The first 8 rows are patterns. Each new row is the sum of 2 different patterns, raised or lowered, with some noise. Before adding, each is slid sideways (what falls off one end comes back at the other), maybe read backwards, and multiplied by a number that may be negative. Names go in the order of the patterns.
Some rows, each with the names of its patterns after it:
[ 17   7  18  23  27  17  15   5 -14   9   7 -18   8   1   0  12   8   1
  27  13  -9 -13 -16 -20  -7 -17  14   5 -20   2 -19 -28] | vadu
[ 17  10  -3 -10 -15   5 -22  25  14  14 -27  22   6  26  -9  -3  19 -24
  17  -9 -10  17  -3   9  18   4 -28  15  16  20  -1  15] | keni
[-18  -3   2 -21 -17   6 -17  20  16  -5   4  15 -10 -20 -23   7  -1 -24
  12 -24   7  26  -3  21  -4  27   7  28  -8   7 -27 -10] | vaz
[ -5 -14 -17 -11  18   3   4   4   3  13   4   0  23   8  -6  17   0  15
  -6  -8  -6  -1 -19   8 -19  22   4 -17  24  -3  15 -24] | bem
[-10 -16   7 -11   8  -7  15  19  12  19  25 -24  19  16   6  -2   4  14
  20  -6  11  22  18  19  24   2   8  -7   7 -11 -12   7] | botam
[ 27   6   6  20  18   7 -25  14  21   0 -25 -24  28 -26  16   3   7   2
  16 -22   2  15  21  10  10  17   8  10  -3  10  19 -12] | bogo
[ -5  -6  15   9 -16 -20  25 -25   3 -16 -12 -18  20 -19  -9  21 -18 -18
  12 -12   6 -10 -12  26  22 -21   9  12  23  26  -5   4] | naz
[-10   2 -22  11  11  21   3  19 -14  -5 -25 -21  21  27  15 -12  14  19
  -2 -26 -25 -13  -3  18  10   8 -15  14  -9  15 -12  17] | boro

New rows. What belongs after each?
[-19 -13 -21  -6 -32   2  12   5  -5  20  12  -7  11  17   7  -1 -26  -9
 -23 -42  -2 -24  -6   6 -17   1 -26   8 -22 -18 -28  -3] | bem botam
[-27 -23 -30 -23 -10 -17 -11 -10 -15 -25  -3 -11  -2 -24 -19   0 -20 -17
  -4 -19  -5 -10 -16 -13 -24  17  17  -5  -6   9  -1  -3] | botam boro
[ 16 -17 -15   3 -15 -14  14  12   7  -3  15  19  22  -5   5  10  23   6
  -3  19  17  18  32  19  11 -14  21   8  10  14  21 -14] | vadu naz
[53 31 25 37 31 52 20 67 57 50 67 70 16 38 60 54 32 22 33 72 13 57 58 56
 54 68 22 43 37 54 31 29] | botam bogo
[-22 -33 -23 -43 -57 -50 -20 -12 -30   7 -19 -24 -20 -31 -37   5 -17  -1
 -19  -2 -23 -23 -50 -13 -32 -37 -33 -21 -20   9  -9 -26] | vadu boro
[ 15  32  -5   4  -4  24  -9  -4 -19   5   0  24  -9  29 -29 -10   8  24
   1   2 -20  29  23  -4  20 -10  19   7 -20  17  -4   1] | keni vaz
[  0   7 -11  -7  -2   0  10  18  17  23  -5  23  10  12  10  13  10  -5
 -11   7   5   8  40   0 -11  -1  18   0 -14 -15  26  17] | botam boro
[10 25  5 34 -4 44 36 43 -1 29  8 21 13 31 42 -2 42 33 28 18  4 25 24 37
  2 45 39 41  5 33 25 38] | keni boro
[-24   9  -9 -21  -8 -29  -8  16 -43 -39  -8 -19 -31 -42 -39  -5  -9   0
 -10 -11 -35  -8  -3 -15  -7 -19 -15   3   4 -41  18 -17] | keni naz
[13 13 22  5 -9 13 11 12 20 23 22 37 15  0 42 28  6 15 -3 29  4  6 13 -5
 -8 51 17 -9 30 20 27 15] | botam naz
[  9   8  22 -16  22  20   6  18  16  11   4   6   7 -20 -10  -9  -8   1
  13  -4   0   1  -8   5 -11  -9  24 -12 -28   7 -27 -25] | botam bogo
[ -7   9   5   6  15   0   7 -23  -7  16 -23  23  10 -18  -1  -8 -21 -50
 -11  -5 -16 -23 -37   5 -21  -4 -10  -6 -19  -4 -31 -26] | vadu bogo
[-14 -21 -10 -27   1 -19  14  10 -47 -38 -31  -4 -23 -32 -13  25  16  -7
 -20 -45 -38 -27 -12 -22  -3 -43  -3 -45 -23  -8  10 -17] | vadu boro
[48 32 27 21 45 22 48  2  8 36  5 20 22 30 47 15 28 47 16 22 24 12 37  7
 33 13 22  4 21  9 43 14] | keni vaz
[-50  22 -16  18  23  27   6  37   2  -1  23  -8  32 -24  14  24 -11 -24
 -19   0   9 -26  39  32  -4 -19   5 -14  28 -11 -19  10] | keni vaz
[  7   7 -31   7  -8  15 -17  -5 -12 -10  26   0 -34  -9  22 -26  22  20
 -13  -2 -24  -7   6 -44 -35   1  10 -16 -39 -33   2 -21] | keni naz
[ 21  -8  -6   9   8  16  31   5  37  -6  17  15  49  10  17 -10  33  26
   0  35   3  31  35 -14  31  17   8  22  47  -4   6 -10] | keni botam
[ 24  20  11   1 -21 -27   7 -22 -15  10 -17 -17 -18 -15 -12  -9  -6  31
  18  19  12  21 -11  10 -35  21   4 -30  22   5  30  22] | vadu bem
[ 12  15 -19   0  -6   5 -14   6  13   7  23  -1  39   5  16  40  22  40
 -12  14  26 -17  -5  15  31  20  24  -4  34  27  36  45] | keni vaz
[ 21 -36   1   1  -8   9  -2  -4 -17   8  41  31   9   4   9  -7  24  17
  -4  27 -23  18  24  -7 -42  -3  32  14  -4  33  14 -22] | keni vaz
[ -6 -37 -16 -54 -32 -20 -20 -37 -10 -24 -17 -49 -40  -1 -21  -4 -42 -38
 -15 -45 -42 -60 -41 -48 -14 -25  -9 -30 -10 -31 -22 -22] | vaz boro
[-27 -17 -37  -2 -26 -40   4  -3  -6  -8  -8  -6 -14  -6 -29 -10  11 -17
 -43 -20   1 -25 -25 -25 -18 -16 -45   9  -9  -5  -3   6] | bem bogo
[40 69 53  8 61 16 28 28 18 18 56 20 18 19 30 37 26 33 24 43  3  0 42 -5
 26 33  0  9 11 42  8  6] | vadu bogo
[  3   9  -5   3  19 -13  23 -33  -1  20  -6  -3  10   7 -16   2  14  26
   7  21  26   4  -4 -21 -16 -11 -36  18  -3  -7 -26   3] | keni botam
[ -3 -37 -20   0 -36 -11  -7  -7   3 -24 -13  30 -12  20   1   1  13   7
 -14 -25 -18  10 -26  31   6  23   6  24  -3  45  15 -31] | vadu vaz
[ 11  22 -10  -1   2  20  31  -6  16  22 -28  -6   9   8 -13  20 -24  11
  28 -15 -22  15  -2 -16  -7 -44 -39 -24 -13   6   1 -10] | vadu naz
[ 13   1 -10  -2 -11  21   6  -2   3  19   9  30  14  11   7  -2  -1  12
  -4   8  -8  17  -2  -8 -12  17  -5  26   4  -2  34 -15] | keni bem
[-10  10  -9 -22   4  18  19   5  18  11  -3   3  -7 -14  -6 -19  20  15
 -15 -11  22   5  23  -6 -14  12 -29   8 -26 -18   9 -18] | keni botam
[-25  19 -12  -6  -8   2 -24  14   3  13  12  19  18   0  -2  27  -5   6
 -16  15  -1  19  17  34   9  -2  30  20  19  -6 -21  38] | botam bogo
[41 33 19 46 45 12 75 24 42 30 46 28 26 36 49 60 60 51 48 35 57 59 49 40
 40 44 48 38 23 49 31 28] | bem naz
[ 21   6   5 -12 -15 -24  -6 -18  -2   7 -10  10  -4  25  22  12  36  30
 -28  31  16  16  -7  -2   8  18 -21  16   6  35  21  10] | bem botam
[ 20 -34  16 -28   0  21   7  31  12  23  21  35   6 -13 -17   8  -5  -5
  17 -22 -17  18 -29  31  12  -8  26  18  10 -32  -7  16] | keni vaz
[ -7  -9   4  -9   4  -9   6  -3  28   5  36   4  14 -10  42  -4 -21   4
 -28  -9  19 -32 -25   4   8  -4   5  11  27 -21   2  -2] | vaz naz
[  8  12 -11  10  -9  17  33  13  32   5  48  23  29  -7   4 -29  -6 -18
  13  14 -23  -9   3 -26  37  27  15  26  36   9  -3 -11] | vadu vaz
[-25  -2 -15  21  -2  -9  13 -14   1   2  19 -19 -10   8 -26 -23 -30 -34
 -27   9 -42 -31  13 -38 -13  13 -24  -2  -8 -28   1  -7] | vaz naz
[-17   4 -34 -14 -28  -8 -16   8  -5   6   5   2   2   7 -30  -6   4  -3
   0  -9 -31 -30  -7 -50  13 -18   0  -7  -5  21 -46   5] | keni bem
[-49  33 -23  19  -9  18 -28  24 -14 -15  -7  16   4  -4  11 -23 -19 -22
  -8  28 -38  -5   6   6   3  19 -12 -14  21  -7   0 -16] | bogo naz
[  5   4 -24  19 -18 -39 -15 -41 -21 -42 -18 -41  17   0  14  14   2 -16
   1  14  20  -2  13 -18 -31 -23 -11 -24  -8   9   9 -20] | vadu vaz
[29 42  5 16 34 37 45 40 58 22 21 36 74 13 44 23 44 48 16 63  7 35 36  6
 35 35  8 26 65 27 21  9] | keni botam
[-32 -32  11 -39 -25 -14 -27 -20 -15 -24  28  13 -19   2   0  23  24 -19
   3 -27 -23   4  -5 -34 -22  23 -20 -11 -23  -6 -34  22] | vaz naz
[-44 -26 -36  -6   1  28   7 -22 -23 -24   0 -15 -40  -3  15  -3   3   1
 -14   1  -2  15 -16   8 -44 -14 -24 -17  -9  18 -33 -25] | vadu boro
[ 21 -27  -4  -1 -27  -4  -1 -24 -11  23  -8 -14 -25  -9   6 -28 -20  -2
  -2   4   4  15  -9 -13   2  32 -21   7 -11   7  13 -19] | keni botam
[  0  21 -17  13 -31 -10   6  34  12  14  19  11  20   2  11  38  -4  22
  20   6  30  15   2 -25  13   4   9 -37  -2  29 -36  34] | bem bogo
[-33  14  10 -35   8  -2 -31  -1  17 -14 -13 -42 -19  -6 -29 -21 -16 -10
  10 -14  19 -25 -29 -27  30 -14 -28 -14   1   7 -17  29] | keni naz
[-17   5   2   8 -14  -3   2  -3 -26  -5  -6  -3   3   8   1  -4  -3   1
   9  25  24  -7  20   6   7 -20 -24 -12 -12  -5  27  -7] | botam boro
[-19   8   5 -16  -9 -19  -2  -2  33  -3  30   4  31  13  39  19 -19  23
 -37 -10   9 -32 -17  -1   5   2 -15   7  13 -19  14  -1] | vadu vaz
[-13 -13 -14  11 -35  -7 -14 -55  -6 -59 -37  -6 -54 -57 -23 -22 -27 -39
  -8 -21 -26 -29 -51 -39 -13 -32 -44 -33 -54  -2 -17   8] | vaz naz
[-18  -3 -29  -7 -18 -32 -27 -22 -47 -22  -8   5  -1  13   3  -1 -14  -4
   2  -3   1  19 -31 -27 -32 -39 -47  -8 -33 -24  -2 -17] | vadu botam
[-17 -13  -9 -13   9  -3   4  -9  -2   0  18   2  11  12 -16  -7 -13  17
  11  -1  14 -15   5   6  -4 -10  -7   2  13 -10  13 -16] | bem boro
[-17  -4   4  18   8  -5 -15  28 -45 -34 -14 -34 -14  11 -23   1 -23  -2
  -6 -17  17  25  -8   6  -2  -7 -24 -15 -33 -17  -9 -11] | vadu botam
[-36 -36   2 -38  -6  13  -3   5  18   0  24 -30  -8 -22 -20 -22  13 -45
 -16 -50 -38 -12 -35  -2 -15  -7   2   0  10 -31 -17  -6] | vadu vaz
[  5  18  -9   6  13  24 -11   9  14  -6 -11   8  -2 -18  17 -30  23 -15
  -6  20  15  11 -34  -1   9   9 -16   4  -3   1 -17  -9] | keni boro
[  2  13   6  -2   7 -10  11   6  10  17 -15  -5 -12 -21 -19  -5  11  -8
  13  -5  -1   6  17 -14  20  14   3  -8 -20  13   5   2] | vadu bogo
[  1  33  21   6  -7 -10  26  14   7  28  -4  17  43  29  16  29  31  29
  41  25   9  14  19  -4  26  30   1  15  18  14  36  13] | vaz naz
[  8  12  13 -31  22  -9 -29   5 -16   1  -5  -8 -28  23  -9  12  -2  -6
 -13 -15  15   4  23  34 -16   8   5 -12   4  16  39  36] | vadu vaz
[ -3  31  -9  27  39  45  23  23  32 -18  29  20 -13  21  12  18  23  21
  23  41  17 -22   6  -8  -9   1   3  -5  32 -35 -17 -13] | vadu bogo
[ 0 -5 19 -3  5 31 11 16 19 14 37  7 -2 31 24 26 40  0  8 19 -9 34 16 -7
 14 32  9 -5  9 13 16 10] | keni naz
[-34 -40 -47 -23 -45   1 -18 -52 -22 -62 -64 -47 -54 -40 -43 -26 -21 -21
 -30 -30 -24 -14 -23 -40 -27 -58 -45 -13 -13 -28 -27  -7] | vadu naz
[-36 -30 -13 -17 -30  -5 -41 -32   5 -24  -4 -23   5 -34  13 -43 -31 -42
 -19 -27 -39 -18 -29 -26 -16 -32   9 -18 -16 -15 -15 -25] | vaz bogo
[ -9 -30 -28 -21  16  -2 -27 -10  11 -19   7 -16 -10 -16 -36 -26 -29 -14
  11  -5 -25 -28 -35  -1 -27 -19 -19  19  26  -3 -10 -17] | botam boro
[ -5 -52   6 -33 -17 -12 -13  24 -43  16  -3   1 -13   6 -17 -32 -19  -1
 -10 -16   0  -1  15  15 -37  -7  15   2   7  -4 -14 -42] | keni vaz
[  3 -15   1  34  13 -32   7  11 -32  23  25 -24  32 -21  12  21 -44 -23
  -1  17 -21 -32 -42  25  -6  20  14  -9 -16   0   4 -20] | keni naz
[-31 -22  34 -35 -24 -13  -8   4 -28   3   8  21 -15  -7   8  10   6 -12
  21 -19 -22  -5   6 -30 -35  11 -22   6  -6 -17  -3  -6] | keni naz
[ 27  -2   4  39 -12  -6   4  -7  -2   0 -16  30  12 -18  27  11  41  29
  -2  22  14   5  10  12  -5 -22  19  -8   5   0   6 -12] | vaz naz
[ 18   8  20  -3  14  21  39  23  10  15   5   5   1   7  29  -1  19  12
   2   8  30  17  -4  32  39  15  -6 -11  22  -8  24   2] | vadu bogo
[ 16   8  -8   2  24  29 -32  36  16  21  24  25 -14  20   1  -5  -1   7
   0   0 -11  13   5  -6  -9  35  13  10   6  -3   1  15] | botam naz
